The groups are shells around one centre, one inside the other: the same stretched ball of 5 dimensions in 8 sizes.
Known rows, each followed by its group:
[-0.322,  5.999,  0.991,  0.095, -3.991, -2.967,  3.525,  0.954,  0.312]  S
[-0.240,  5.118,  0.208,  1.035, -1.433, -3.534,  4.485,  0.713, -0.469]  S
[-0.123, -6.446,  0.555, -2.053,  3.010,  0.291, -2.992,  0.512, -0.609]  B
[ 0.788, -0.167,  0.074,  2.362, -0.390, -2.204,  2.297,  0.614, -0.200]  N
[ 0.993,  2.623,  0.108,  3.474, -2.655, -2.700,  3.675,  0.720,  0.439]  B
[ 1.776,  2.343,  1.918, -0.392, -3.586, -0.117,  2.599, -0.041, -1.354]  W
[-1.113, -0.406,  0.779, -1.148,  0.901, -3.832,  0.956,  1.502, -0.602]  L
[-0.321,  3.244, -0.486, -0.095,  0.751, -1.186,  2.764, -0.092, -0.555]  N
[ 1.551, -3.537,  1.263,  1.082, -1.537, -0.410, -0.301,  0.641, -0.203]  N
[-0.565,  0.068,  0.713,  0.064, -1.945, -2.380, -0.008,  1.415,  1.117]  A
[ 0.076,  1.615,  0.614, -1.883, -1.091,  0.866,  0.299, -0.164, -0.152]  J
[-0.407, -3.819, -0.890, -0.457,  3.763,  0.171, -1.337,  0.073, -0.034]  N
[ 0.458,  4.259, -0.424,  1.177, -1.198, -0.499,  3.298, -0.298,  0.006]  J
[-0.694, -0.372, -0.934, -2.229,  1.391,  2.959, -2.164, -0.699,  1.052]  L
[-0.574, -0.819, -1.732,  1.661,  2.233, -0.534,  0.127,  0.146,  1.241]  A
[-0.121, -1.622,  0.989, -3.046,  0.534,  0.851, -1.335,  0.094, -0.681]  A
[ 2.857, -2.883,  3.708, -1.169, -3.345, -0.426,  1.095,  0.473, -2.859]  R
[ 1.445,  1.931,  2.048,  0.121, -3.065, -1.995,  3.192,  0.557, -1.578]  W
[ 0.608,  4.867,  0.051,  1.853, -2.310, -1.858,  4.169,  0.169, -0.061]  W
[ 1.729,  0.373,  2.545, -0.008, -5.095, -0.679,  1.058,  0.771, -0.393]  S
[-0.918,  0.576, -0.321,  0.735, -0.396, -2.290,  0.472,  1.112,  1.270]  J
[-0.817,  2.983, -2.216, -1.720,  2.553,  3.758, -0.182, -1.680,  0.829]  R
[ 1.656,  2.649,  1.998,  0.259, -4.686, -0.696,  2.533,  0.358, -0.657]  W
[ 2.737, -5.547,  1.963,  0.575, -1.939,  1.603, -1.277,  0.061, -0.879]  S
[-0.016, -2.402,  1.130, -3.048, -0.421,  1.607, -2.483,  0.167,  0.022]  B
[-0.755, -1.052, -2.143,  0.144,  5.078,  0.409,  0.340, -0.613, -0.092]  L
[-2.404,  7.218, -1.141,  0.036, -0.826, -3.604,  3.149,  0.993,  1.586]  L
[-0.200,  4.446, -0.119, -0.773, -1.972,  0.578,  1.515, -0.253,  0.694]  A
[-0.052, -2.225, -1.067,  1.620,  2.637, -1.238,  0.515,  0.337,  0.207]  A
[ 1.830, -4.258, -0.503, -0.091,  2.377,  4.110, -1.389, -1.466, -0.769]  N
[ 2.189, -1.715,  1.510,  2.895, -1.881, -2.745,  2.901,  0.878, -1.344]  R
[-3.100,  2.768, -3.142, -0.834,  4.535, -0.706, -0.046,  0.004,  1.973]  B
[-1.726,  1.055, -1.491,  0.513,  1.968, -2.166,  0.520,  0.802,  1.397]  J
[ 0.243,  5.184,  0.907,  1.324, -2.937, -3.874,  4.754,  0.956, -0.522]  S
[-0.740,  2.979, -0.512, -2.569,  0.481,  1.818,  0.169, -0.717,  0.201]  L
[-0.973,  3.630, -0.944,  1.799, -0.226, -3.138,  2.836,  0.846,  1.005]  J
[ 0.807, -0.631, -1.570,  0.479,  3.073,  2.676,  0.598, -1.438, -0.434]  W
[ 0.384, -5.232,  1.501, -0.092,  0.906, -2.927, -0.511,  1.515, -1.065]  R
[-0.919, -5.401, -0.619, -1.321,  4.245, -0.177, -2.628,  0.510,  0.128]  B
[-0.695, -5.407, -1.162, -0.308,  3.793,  0.619, -2.939,  0.304,  0.964]  R

New rows, each followed by its group:
[ 0.437,  2.373,  1.055, -1.000, -1.387, -0.920,  2.185,  0.156, -1.031]  J
[ 1.058, -3.181,  2.052, -2.089, -0.687,  0.161, -0.820,  0.396, -1.438]  N
[-1.679, -2.090, -1.196, -0.377,  3.356, -1.743, -1.039,  0.855,  0.902]  A
[ 3.692, -5.513,  1.300, -0.809, -0.139,  5.890, -1.681, -1.892, -1.958]  B
[ 1.330, -0.293,  2.645, -1.421, -3.653, -0.599,  0.622,  0.682, -1.057]  W
[-2.062,  4.718, -1.205, -0.521,  0.293, -2.082,  1.622,  0.617,  1.414]  N
[ 1.742, -5.115, -0.788,  0.057,  2.664,  4.646, -2.196, -1.502, -0.311]  S
[-0.579,  0.305,  0.486,  0.146,  0.676, -3.825,  2.064,  1.253, -0.678]  A
[-0.438, -3.720,  0.387,  0.577,  1.215, -3.041, -0.531,  1.518,  0.180]  L
[ 0.668, -2.471, -1.733, -1.413,  3.456,  5.812, -2.417, -2.080,  0.287]  B
[-1.251,  4.780,  0.193,  0.659, -2.756, -3.796,  2.496,  1.472,  1.345]  A
[ 2.524, -2.082,  1.613, -1.345, -1.180,  3.188, -0.027, -1.035, -1.838]  N
[ 1.219, -4.941, -0.520,  1.226,  3.358,  0.610, -0.206, -0.347, -0.994]  B
[-0.571, -4.012, -1.436, -0.996,  3.649,  2.389, -2.972, -0.471,  0.944]  S
[ 2.035,  3.466,  1.502,  1.521, -4.670, -0.488,  3.498,  0.012, -0.581]  S
[-2.206,  0.250, -0.295, -2.822,  2.171, -1.645, -0.863,  0.873,  0.412]  B
[ 3.184, -7.449,  2.033, -1.023,  0.133,  3.519, -2.145, -0.756, -2.141]  S
[ 1.228, -4.241, -0.553, -0.241,  1.983,  3.644, -2.091, -1.034,  0.009]  N
[ 1.813, -3.013, -0.607,  0.623,  1.194,  3.848, -0.952, -1.341, -0.137]  W
[ 2.290, -3.280,  0.369, -1.271,  1.346,  4.660, -0.909, -1.719, -1.602]  W
[-0.308,  2.457,  0.900,  0.836, -1.772, -4.297,  3.018,  1.477, -0.199]  J
[ 2.432, -6.807,  0.561, -2.462,  2.861,  5.964, -3.089, -1.892, -1.946]  R
[-0.896, -3.684, -0.979, -0.726,  3.316,  0.202, -2.096,  0.291,  0.692]  W
[-1.840,  3.537, -0.267, -1.084,  0.063, -2.953,  1.570,  1.036,  0.642]  N
[ 2.369, -2.601,  1.084, -1.486, -0.967,  4.636, -1.298, -1.372, -1.027]  A
[ 2.350,  0.249,  1.458, -1.097, -2.392,  3.151,  0.704, -1.095, -1.298]  A
[ 0.203,  4.157, -1.541,  1.752,  0.278,  0.243,  3.028, -0.725,  0.477]  A
[-0.665, -0.995, -1.021, -1.022,  3.529,  0.161, -0.026, -0.264, -0.373]  J
[-1.568,  6.265, -0.158,  1.435, -2.780, -4.987,  3.713,  1.683,  1.463]  L
[ 2.968, -1.741,  1.938, -0.004, -2.548,  2.202,  0.793, -0.686, -1.639]  J
[-2.049,  3.224, -2.920,  0.434,  4.570, -1.297,  2.023, -0.265,  0.759]  R
[-0.080, -3.930, -0.184,  1.019,  2.654, -2.361,  0.079,  0.955, -0.406]  B
[ 1.638,  4.434,  0.519,  1.727, -2.259, -0.883,  4.784, -0.410, -1.232]  R
[-1.016,  4.540,  0.356,  0.414, -1.635, -4.243,  3.387,  1.328,  0.225]  N
[ 1.110,  3.720,  2.437, -0.896, -4.576, -1.695,  3.053,  0.615, -1.203]  B
[ 3.498, -4.316,  1.374,  0.990, -0.829,  2.896,  0.223, -0.988, -1.850]  A
[ 0.436,  3.796,  1.429, -0.892, -4.204, -0.508,  1.685,  0.412,  0.202]  L
[ 0.062, -2.818, -1.893, -0.745,  4.983,  3.180, -1.300, -1.368, -0.238]  A
[ 0.907,  0.405,  0.377,  1.410, -2.753,  0.041,  0.543,  0.342,  1.025]  L
[-2.649,  2.980, -0.168, -2.118,  0.838, -3.705,  0.871,  1.439,  0.650]  R
[ 1.493, -1.344,  2.817,  1.524, -3.749, -4.483,  2.424,  1.922, -1.209]  B
[ 1.043, -3.127,  0.405,  1.354, -0.200, -0.431, -0.131,  0.456,  0.040]  J
[ 1.696, -7.145,  2.204, -2.161, -0.523,  2.155, -3.469,  0.213, -0.978]  R
[ 0.182, -4.756,  0.091, -1.128,  1.562,  1.444, -2.750,  0.115,  0.330]  W
[ 2.419, -3.726,  1.383,  0.375, -0.043,  0.954,  0.567, -0.362, -1.931]  J
[ 1.719, -1.805,  1.915, -2.226, -1.161,  1.953, -0.234, -0.467, -1.767]  W
[-1.494, -2.869, -0.035, -1.132,  1.683, -2.105, -1.757,  1.361,  0.851]  L
[ 1.376, -7.283, -0.185,  0.594,  2.492,  2.184, -2.706, -0.296, -0.103]  R
[-2.699,  1.301, -0.745, -1.119,  1.906, -3.890,  0.298,  1.579,  1.073]  L
